There are 4 nested groupings, the coarsest first. Each group lies inside one group of the grouping before and may be the whole of it. The rows also spread widely along 15 directions, which tell nothing about the answers.
In the rows, zero is written as 128.
Known rows, each followed by its group in each grouping:
[132  89 188 131  70 108 189 175 183 145 123  70 161 139 192  97 118 100
 104 186  64 146 125 117 122  96]	K481 pozot gugaf duti
[121 110 163 112 135 126 119 109 150 149 146 113 168 113 149 110 142 125
 128 100  81 166 112 123  81 143]	K481 medav fazel mesat
[150 141 108 118 117 117  93 104 115 182 144 182 149 179 109 164 159 136
 142 166  86  79 123 106  97  97]	K481 pozot tomo lefi
[160 127 171 124 116 102 131 161 136 150  88 110 137  86 178 125 121 167
 160 105 161 135 111 120 168  81]	K54 zer Banip dena
[141 150 154 147 145 134 160 154  70 180 154 208 126 118 149 138 169 109
 161  83 139 113  97  96  87  98]	K54 zer Banip Pusu
[151 113 197 138  71 118 134 135 119 167 108 102 171 179 152 172 109 189
 115 141  92  81 110 149 138  82]	K481 pozot Salup zef
[141 156  85 108 148 104  68 109 144 112  90 118 125 132 135 147 135 117
 135 134 151 101 120 129 166 117]	K481 medav Vinik ragi
[132 154 145 135 133  57 155 133 129  91 118  97 154 143 184 154 140  88
 106  86 115 118 110 127 126 147]	K481 pozot Salup Vipu
[ 84 145  88 110 121 148 194 167  65 178 118 214  95 119 109 133 126 149
 175  99 153  79 112 159 100  79]	K481 pozot tomo tuloz
[139 110 136 174 126 125  76 141 123  86 115  50 115 170 154 145 123 116
 105 115  41 184 140 123 158 152]	K54 Tiriz Ruv funas
[129 146 130  88 105 106 100 134  82 130 125 159  95 141 104 183 149 139
 141 118 134  95 139 157 123 119]	K481 pozot tomo tuloz
[120 145  46  94 147 105 129 128 118 165 102 193 111 122 119 108 131 152
 172 121 172  84 113 128 132  87]	K481 medav fazel mesat
[111 157  79 174 160 108 153 150 119  85 124 109 116 115 151 143 132  73
 152 115  94 154 141 114 133 151]	K481 pozot Salup Vipu
[102 136 162 218 188 188 157 157 102 131 165 121 135 142 117 177 109 142
 131 144 125 129 102 123 137 161]	K481 pozot Salup Vipu
[ 72 141 125 138  83  97 179 131 115 100 129 102 144 171  97 194 121 131
 120 150  62 105 150 167  87 135]	K481 pozot tomo lefi
[ 98 116 111 156  94 112 128 141 107  78  92 107 139 156 122 155  80 153
 102 140 139  98 160 154 186 123]	K54 zer Banip dena
[114 164 142 152 141 100 158 171 114 161 129 166 166 103 141 189 134 193
 168 116  86 113 119 114 124 111]	K54 zer Banip Pusu
[137 145 161  77 104  85 106 164 136 115  86 115 138 102 185 149 128 134
 110 112 118 103 126 153 174 112]	K481 medav Vinik ragi
[154 134 156 118 132  49 137 115 109 175 164 194 176 167 143 160 158 166
 131 103 126  94 105  95  87 128]	K481 pozot tomo lefi
[ 97 109 158 122 169 114  32 129 154 139 137 157 199 138 130 173 112 206
  84 114 108 134 115 117 160 168]	K54 Tiriz Ruv funas
[129 137 127 153 113 122 132 115 134 171 113 105 148 160  89 192 117 216
 182 164 107 104 116 140 115  87]	K481 pozot Salup zef
[136 112 145 100 148 105 136 160 193 185 137 107 137 123 152  95 146 160
 142 169  84 162  90  97 107 109]	K54 Tiriz Ruv funas
[135 122 149 149 106 125 107 104 103 106 167 151 175  68 116 151 132 103
 167 144  86 175 210 104 105 157]	K481 pozot tomo lefi
[129 134  95  73 149 145  31  87 178 125 121 109 134 174 126 128 152  70
  73 174  89  93 102 129 134 139]	K481 pozot gugaf duti
[142 121  95 135 103  97 187 123  85 117 153 114  74 201 116  99 147  83
 128 140 102 117 131 129  82 127]	K481 medav Vinik ragi
[ 98 124 180  77 109 124 110 213 144 136 134 138  69 103 145 164 176  67
 123 160 112 156 124 136 112 118]	K481 pozot Salup Vipu
[ 35 147 109 134 134 150 123 159 181 151  95 139 182 141 141 184 136  99
 109 145  57 107  92 142 100 102]	K481 pozot Salup Vipu
[132 159 122 160 142 143 125 105 106 135 141 132 169 164 135 162 135 117
 118 133  58  88 119 125 111 134]	K481 medav Vinik ragi

New rows, each followed by its group in each grouping:
[106  69 167 171 100 126 104 111 136 129 141 113 114 167  85 148 142 103
 144 151 197 184 134 114  86 116]	K481 medav fazel mesat
[ 39 148 132  49 126 118 103 127 150 149 122 166 169 130 101 185 144 157
  97 108  79  89 101 180  74 137]	K481 medav Vinik ragi
[132  90 168 182 137 169 136 120 129 148 137  93 157 149 145 102 111 137
 120 114 111 158 100 112 120 122]	K54 zer Banip dena
[102 122 143 160  99  85 140 181 155 118  84 123 118 121 139 181 125 110
 157 172 214 131 134 120 162  78]	K481 pozot Salup Vipu
[114 124 173 170 102  94 113 137 105 105 143 129 130 127 138 179 178  54
 149  96 104 202 153 100  69 130]	K54 Tiriz Ruv funas
[143  97 184 120 123 176  86 176  96 155 142 136  67 133 133 122 148 113
 125 135 128 161 118 127 134 112]	K54 Tiriz Ruv funas
[ 58 130 142 128 112  97 177 145 131 148 125 178 151 138 102 173 135 134
 139 136 192  99 110 142  81 100]	K481 medav Vinik ragi
[ 88 122  98  71 125 166  81 118 137 164 121 187 159 128 109 117 119 141
 107 155 111  77 125 149 125 110]	K481 medav Vinik ragi
[118  74 117 192 147 122 108  82 142 118 162 105 166 179 122 103 121 108
 118 110 103 191 127  89  91 167]	K481 pozot gugaf duti
[137 149 150 153 172 136 116 137 162 154 145 119 159 141 135 170 134 141
 127 187 116 102  97 105 140 132]	K481 pozot Salup Vipu
[107 145 137 152 117 180 104 100  97 138 110 141 142 137  88 183 120 131
 149 146 170  82 128 157 126  94]	K481 medav Vinik ragi
[158 121 188  96 112 144  94 107  93 134 171 156 129 155 135 134 162  63
  85 142 120  99 131 125 102 142]	K481 pozot tomo lefi
[147 149  59  98 157  95 134 164  98 113 100 123  54 114 162  98 130 126
 158  72 122 132 114 138 163 128]	K481 pozot gugaf duti
[123 177 110 137 134 144  92 148  82 134 111 180  93 141 130 196 171  66
 144 129 134  83 121 132 130  95]	K481 medav fazel mesat
[156 160 179 105 167 113 107 203 138 141 102  71  55 118 160 188 146 175
 148 121 140 128  68 151 181 121]	K481 pozot Salup Vipu
[ 98 132  36 129 105  65 157 114 100 119 116 185 132 111 108 124 131 119
 195  93 136 141 172 116  88 109]	K481 pozot gugaf duti
[ 80 130 154  90 130 155 109 138  85 168 146 182 133 117 104 158 146 165
 136  70  84 132 113 158  70 129]	K54 Tiriz Ruv funas
[ 96 138  91 157  88 138 172 120 101 138  83 148 164  80 134 125 110 122
 199  92 124 134 157 142 103  69]	K481 medav Vinik ragi
[143 120  93 159 129  80 119  95  84 159 121 170 139 168 109 151 127 190
 180  71 164 120 118 113 111 104]	K481 pozot tomo lefi
[ 80 178  78 190 161 126 133 116 138 120  88 132 142 138 116 199 145  86
 170 126 166 110 100 124 113  97]	K481 medav fazel mesat
[121 147 136 118 167 182 141  97  81 161 162 157 158 146 122 127 120 152
 109  90  80  75  92 153  98 152]	K481 pozot tomo lefi
[150 104 117 114 155 157 111  95 125 146 160 102  63 203  78  90 149 114
 113 167 170 116  82 122 103 129]	K54 zer Banip Pusu
[146  90 190 156 100 103 108 170 132 188 116 154 141 138 164 153 145 152
 160 115 155 158 107  96 124  73]	K481 pozot Salup Vipu
[145 119 117 188 160  90 161  95 119 135 159 121 134 183 111 133 133 135
 150 127 168 136 104  93  98 141]	K481 pozot tomo lefi
[140 150  95 134 151 131  87 139 139 108 108  86 108 158 136 159 121 130
 117 164  83 103 120 136 178 136]	K481 pozot Salup zef
[162 115 126 106 143 117 101 136 120 121 152 146 119 121 149  99 125 114
 114 148 128 124 145 109 161 152]	K481 pozot gugaf duti
[117  84 105 118  46 118  90 100  89  94  91 114 134 115  82 141  69 197
 164 128 142 136 214 174 162 110]	K481 pozot Salup zef
[131 144  41 145 159 161 114 116 142 137 125 122  90 134  99 112 140  84
 175 191 107 133 134 107 125 110]	K481 pozot tomo lefi
[ 98 107 107  58 102  88 109  97 179 150  95 103 140 142 107 121 127 165
 138 121 142 125 103 158  95 100]	K481 pozot gugaf duti
[ 51 109  69 168 104  84 166 107  99  83 131 163 171 146  84 151  87 150
 135 116 140 125 184 143 108 152]	K481 medav fazel mesat
[106 120 114 134  58  78 146  92 153  95  98  78 163 164 120 152 126  85
 128 160 104 124 161 141  98 102]	K481 pozot tomo lefi
[135 129 153 116 116  84 168 118 105  86 156  82 158 143 136 138  93 175
  95 124  61 110 156 158 137 188]	K481 pozot tomo lefi
[154 106 117  60  88  46 119 120 144  93 124  80 101 186 135 108 124 131
  82 161 109 103 143 147 147 145]	K481 pozot tomo lefi
[141 106  92  96 116 106  91  70 137 108 132  90 117 198  91 105 119 133
  98 165 131 101 133 143 126 143]	K481 medav Vinik ragi
[ 75 134  94 119 108  92 133 130 161 171  69 164 163 151 138 158 141 121
 151 106 172  94  83 133  96  52]	K481 pozot Salup Vipu
[104 146  90 141 143 136 185 149  89 132 108 157 151  78 179  95 107 116
 161  46  94 128 125 138 122 117]	K481 pozot Salup Vipu
[138 134  70  73 152 100  72 107  81 105 152 177  55 169  89 123 158  95
 113 123 172  96 135 135 126 159]	K481 medav fazel mesat
[172 144 114  69 120  40 102 125 163 139 113 108 134  93 153 133 151 163
 175 128  93 149 140 112 130 120]	K481 pozot tomo lefi
[147 164 160  98 151 179 103 170  82 183 135 175 112  72 139 160 141 180
 170 112  84 104 115 146 141 111]	K481 medav Vinik ragi
[154 144  85 191 126 113 119  95 121  99  93  90 160 152 133 152  93 144
 151 155 129 100 153 122 178 113]	K481 medav fazel mesat
[162 144 136 147 164 138  99 138 123 165 137 141 149 115 159 144 137 150
 156 120  86 129 110 101 140 125]	K481 pozot Salup Vipu
[106 136 150 175 191 162 180 161 145 175 154 127 127 127 127 143 134 143
 160 147 144 136  68 110 101 125]	K481 pozot Salup Vipu
[ 77 113 105  96 121 131  89 127 130 129 148 170 139 112  91 139 137 126
 134 144  89 149 162 134  94 147]	K481 medav Vinik ragi
[122 121 127 155 190 116 150 149 130 122 155 124  96 193 131 117 126 118
  86 150 187 102  73 114 148 159]	K481 medav Vinik ragi
[135 135 151  98 126  69 126 142 166 117 158 110 167  83 145 148 138 143
 142 163  57 160 164 110 115 165]	K481 pozot Salup Vipu
[108 106  67 153 107 119  94  97 119  74 112  71 126 185  90 130  88 149
 113 151  72 140 173 147 151 149]	K54 Tiriz Ruv funas
[104 179  95 219 169 140 146 119 128 135 115 118 148 168 120 201 148  99
 162 140 108 109  91 110 104 108]	K481 medav Vinik ragi
[113 126 149 115 121 125 133 120 117 145 135 120 136 171 115 158 128 155
 111 123 107  98 102 154 105 128]	K481 pozot tomo lefi
[131 166 123 115 110  94 111 124 140 159 126 160 164 144 125 188 163 124
 147 174  83  85 130 115 100  95]	K481 medav Vinik ragi
[118 107 116 117  63  80 104 138 136 119  81 119 137 112 132 152 116 146
 166 131 127 150 173 138 144  86]	K481 pozot tomo lefi
[170 151  95  96 159  82 107 108 119 148 156 110 117 146 110 142 140 215
 162 124  40 127 125 127 112 160]	K481 medav fazel mesat
[ 76  77 135 133 118 100 165 133 172 114 159 115 180 145 135  87 108 117
  87 155  88 164 141 116  95 166]	K481 medav Vinik ragi
[111 192 117  92 153  81 173 102 144 133 127 125 153 155 118 166 152 121
 117 147 139  53  83 143  89 122]	K54 Tiriz Ruv funas
[141 153  96 187 169 101 183 144 109 126 115 100  93 136 137 143 126 143
 187 101 156 140  98 117 135 118]	K481 pozot tomo lefi
[114 121  98 111 143 124 119 116 124 155 108 159  97 105  91 117 131 152
 190 117 236 133 111 133 117  93]	K481 medav Vinik ragi
[ 94 123 100 116  94 134  51 104 147 115  75 138 179  98 127 159 112 116
 143 128 124 127 165 142 148  97]	K481 pozot Salup Vipu
[101 127  66  95 150 113  98 147  92 107 144 168  57 168 111 126 154  79
 109 109 115 126 126 134 116 158]	K481 pozot Salup zef
[174 146 115  67 124  83 192 149 117 136 164 122 116  96 167  68 137 132
 142 146  33 120 151 124 109 149]	K481 medav fazel mesat
[104 127  79 149 138 113 162 144 113 138 136 182 154 100 143 109 119 122
 164 114 101 141 150 104 113 126]	K481 pozot Salup zef
[ 71 121  88  70 120 140 161  92 100 145 145 165 146 140  82  91 113 156
 119  99  98  99 128 170  62 136]	K54 Tiriz Ruv funas
[ 90 127 101  90 158 129  67 121 168 133 121 112 107 141  91 150 145 143
 129 145 119 142 103 143 114 140]	K481 medav Vinik ragi
[126 147 117 177 136 117 142 113 127 137 142 157 187  74 140 149 143  97
 192 127  93 167 162  86  93 125]	K481 pozot tomo tuloz
[135 132 162 103 145  88 148 146 137 127 154  74 104 163 120 160 131 187
 117 139  89 125  98 149 118 166]	K481 pozot Salup zef
[162 144 167 106 132 159 107 113  42 147 164 187 143 111 139 130 139 139
 121  73  94  93 136 134 117 142]	K54 zer Banip dena
[126  68 190  76  97 156  89 168 105 170 142 125 102 112 130 112 117 205
 131  92  65 177 133 161 123 132]	K481 pozot tomo lefi
[110  74 154 164 108 150 154 207 126 150 152 141 112  84 136 101 115 147
 165 165  84 208 168  96 132 117]	K54 zer Banip dena
[147 148 147  47  91 103  95 149 123 143  83 114  81 143 136 157 146 145
 124 138 151  71 104 174 153  80]	K481 medav Vinik ragi
